There are 4 ways to turn a row about zero (a turn may also mirror it). The second row of each pair is the first, turned, with some noise. The first 36 pairs use one turn. New pairs use 3 turns, one after the other, and a turn may come again.
Some pairs, each with its turns in order after it:
  50  290 -171 -225  272 -363  191  315
 133 -271  260 -330 -153 -435  -63  -42
(3)

 162  274 -238 -223 -114  -94   47 -308
 -49 -129  279  114  192 -161   58  346
(3)

 366  -52   95  347 -307 -251  288  163
-149 -511  240 -218 -320  105 -134 -159
(0)

 337  222 -171  368 -245  -96 -202   -6
 -71 -424  166 -314  232  190 -163  166
(0)

 104  -60  -47 -273 -301  327 -298 -152
-392 -303   89   28  -93  -99 -251  196
(2)

  72 -184  107  330  -59  392 -299 -180
-277 -314 -161  262  272  124  183  239
(0)

 292 -111  397  -18 -173 -287  219 -231
165   9  44 347 248 -34 269 421
(2)

 334 -339  133  250  -65  335 -180 -120
-410 -308  -36  315   56   97  -13  286
(0)

-343 -327   11  164  320   -7  135 -203
 120  126 -273  -66 -112  496   90   19
(2)

   8 -161    1 -159 -161 -234   70 -290
  96 -114  -26  245  250  201 -106  219
(2)

  16   41  271 -164  281  274 -184   14
 351 -179 -159  190  167   38 -149 -145
(3)

-165  204  329 -317  306 -369 -104  298
-316  395 -366 -167  -48 -276  137 -277
(1)

-366 -232 -205 -103 -266 -365 -207 -308
 268   43 -172 -334 -163 -104  384  430
(0)

 213  291 -353  188 -269  180  111  328
-274  -49  191 -354  252  365  -99 -229
(0)

  94  394 -286 -345 -190 -267 -393  124
-126   95  188  -52  137 -582 -352  241
(3)

 -91  393  198 -209  263  229 -271   10
 504  -69  -35   73  306 -148 -213   43
(3)

  21 -278  346  258  -22  289 -330  400
-292  -91  274 -454 -198   25  443  118
(2)

 -85  -51 -154 -361   64 -337   84  278
  29  148 -488  162  -39  -58  209 -150
(1)

 237  313  101  127  -57  140  402 -400
 -93 -237  498  299 -273  -33  -31 -218
(1)

 -84  209 -298  -30   73  112  -38 -250
147  59 202 106 -33  17 -30 391
(3)

  82   93  357  199   20  122 -205 -366
  15 -373 -111  205  242 -299    2  151
(0)

  79  337  -35 -118  219 -267  346  212
 -61  290  -97  289 -141  -87   32 -436
(1)

 248 -129  292  255 -281 -257  346  228
 98 293 330 197 287 -58 425 151
(2)

 377  -24  188  354 -339 -193  217 -136
-185 -591  238 -182 -196 -118  -62  -29
(0)

 230 -337  -44  298 -197  341  102  -70
-437  350   31 -101   93   83   88  336
(2)

-116  126  -92  255 -252 -150 -172 -219
 155 -264  -90 -300  173  -16  178  168
(0)

 -68 -362 -287  125  393  246  314  351
  91  155 -281  412  207   -3 -574  129
(1)

-320 -192 -182   54 -235  -16  302  240
 245  101 -304  158 -290  157 -141  229
(1)

 382  163  -79  343   98  -33  -52 -358
 192 -249  471  -33  172   -3  -66 -330
(1)

  -8 -151 -254 -109  181  319 -121   51
-114  103  -33 -274 -257  101 -296   28
(2)

  80 -238  -43  380  165  369  285  225
  87 -213 -357 -162 -322  451   50   32
(3)

 132  -23 -394  338  177  167  375   85
 314   69  127  441  113  146 -370 -108
(1)

  15  -64   64 -333 -329  313  232 -271
-313   -8   93  455 -149  106 -185  234
(2)

 147  328 -244  399 -280 -108 -225  215
 274  277  269 -162   75  466   94 -249
(1)

 356  -96  -47 -389   59 -226 -315   13
-213 -194   81  341   56 -434 -211 -141
(3)

 228  -14  381   26 -290  396  258  321
-191 -300 -369 -268  368  395  -97  -99
(3)

New pairs, each followed by its turns in order:
-142 -121  234  365  -69 -337   46  -68
 138 -250  -91   11  310  170 -222  316
(0) (1) (1)

-145  -41   48 -174   21  148 -209 -350
  -8   92  104 -346  182   57  201  232
(1) (1) (0)

-155 -247  216   65 -271  -48 -122  294
 349   -4  219 -180  146  -40 -240  193
(1) (0) (3)

 -36  221  380   38  210 -171 -376 -201
 110 -139    7 -466 -222  159  309  119
(0) (3) (0)

 355  -83 -323 -298  188  194  171   48
 105  223  376  113  178  -60 -386  120
(0) (3) (0)

 140  276  281  116  319  118  298 -188
-333  121  159   28   36  508   30  171
(3) (3) (2)

-288  -57 -263 -279 -261  -13  294  156
 -43  280 -330  146  -28  184  207  345
(1) (3) (1)

229 278 198  85 116 141 225  -9
-110  336  -52   47    5  328  -90  -31
(1) (2) (2)

 363    7   50 -340  265  254   76  -19
  10 -125  264  480   86   -3   91  237
(1) (2) (1)

-340   86  -53  327 -178  346  168   -6
 391  165 -143   62  478  -88  144   26
(3) (0) (0)

  99   52  378 -135   23  212  -32   37
-245  164  136  -72  267  -20  121   53
(3) (3) (2)

 309 -218 -383  -12  312   59 -230  -43
 193  297  -99 -420  281    6  222 -224
(3) (3) (0)

 -17  279  394 -384  -88  151  168 -145
-286  -65  464  124  263 -271 -158   11
(1) (1) (2)

 -59  398  246  388  343  402 -376 -290
 179 -337  223  466  -98 -310  631   38
(1) (3) (3)

-345  363 -300  132 -120  210  363  245
   0  175  133  105 -687  183   29  214
(2) (2) (3)

-162 -216 -359 -333  -83  365  -29  157
 404 -251  365 -226 -106 -102  210   33
(0) (2) (1)

  78   20 -340 -210 -251  148  277 -109
-150  -74  240  -91 -108  317 -312  253
(1) (3) (3)

 362  231   76 -237  207  178  -22 -123
-104  252 -114  337  -19 -292  -30  182
(1) (3) (2)

 -74   51  -93 -224  321  242  377  267
 523  160 -151 -196   38  184   29  242
(0) (0) (2)

 377  125 -289  -70 -366  -11  382 -338
-369 -201 -409  102  -28  473  230   -2
(0) (2) (3)

 -40   24  248   69 -196 -357  256  370
-142 -162  -21 -514 -223  -88  215  216
(2) (2) (3)

-185  335  176  394 -292  293  336 -240
 -32 -533  136 -306 -333  -89 -157 -340
(0) (0) (0)

  92  145  128 -355  335  204  392  -55
-535   22  -66  225  191 -306  -37  -99
(2) (1) (0)

-311 -214  -13   45 -198 -134  276  -42
  65  148 -120 -143 -414 -125   56  179
(3) (3) (2)

-385  178   95 -390  116 -283  -85 -143
 370 -119  182   67 -113   66 -379  289
(0) (2) (0)

 -82  -28  -66 -250 -144  -10   36 -396
 -75 -274   -4  167  145 -234 -114  296
(0) (0) (2)

 288   67   46  -95 -323  367  109  -83
  75 -140  -92   71  463 -182  242  194
(0) (3) (3)

-385  364 -233  -97  271  358 -252 -290
-231 -156   50  -34  -10 -244  465 -557
(2) (3) (2)

-262 -237  161 -387  361  168  241  122
 168  478 -432   96  -42  228 -169  207
(3) (2) (1)

 213 -175 -203  -18 -313  -99  -39 -166
 -54  147   39 -367  248  -55  124  103
(0) (0) (0)

 310  310 -175  136  390 -195 -209 -139
 354   33  -39  288  210  422 -112 -154
(1) (2) (1)

 119 -157  259  162 -106 -284 -280  194
 -79    3 -396 -330   67  -46 -240  100
(3) (2) (2)

-254  200  122  249    1  179 -324 -149
 207  125  143  264  -84 -213  -27  361
(1) (3) (0)

-384  -55 -174 -365   95  274 -394  152
 200  407   77  -45 -596   36   99  148
(3) (2) (0)

-197 -131 -276 -369  252 -159  -65  159
-105  -28  -80 -152  303 -483  145  108
(0) (0) (1)

-199  118  379   46  165 -199   21  273
 140 -324   16 -294  -46   80 -212  279
(2) (1) (1)

 334  356  177  279  201 -319  237 -298
  66  494  -72   43 -239 -103  217  471
(0) (1) (0)

-297  149  131  101  -57  365  394 -400
-163 -219  -77  474 -330  288 -251  -16
(3) (3) (3)

-213  332  390  327  277  280  -69 -130
 -87  491  299 -183  335  222 -280  -95
(0) (2) (0)

 194 -304  104    3 -237 -236 -311 -204
  96 -254  126  147  195 -420  100  200
(3) (1) (2)

-382 -381  182 -209 -276  252 -264  189
 -91  297 -142  159  359  335 -282 -397
(2) (0) (2)

 312 -159 -130  334  227 -364   94  366
 199 -279  -95   48 -150  -37  338 -531
(1) (1) (3)

 187 -150  -19 -126   81  179   -4 -178
  69   43 -108  -97  259  -16  218  -31
(1) (1) (1)

 103  -28 -280  128  256  107  165 -132
 -69 -314  256 -130 -166  -65  -69  -41
(1) (2) (3)

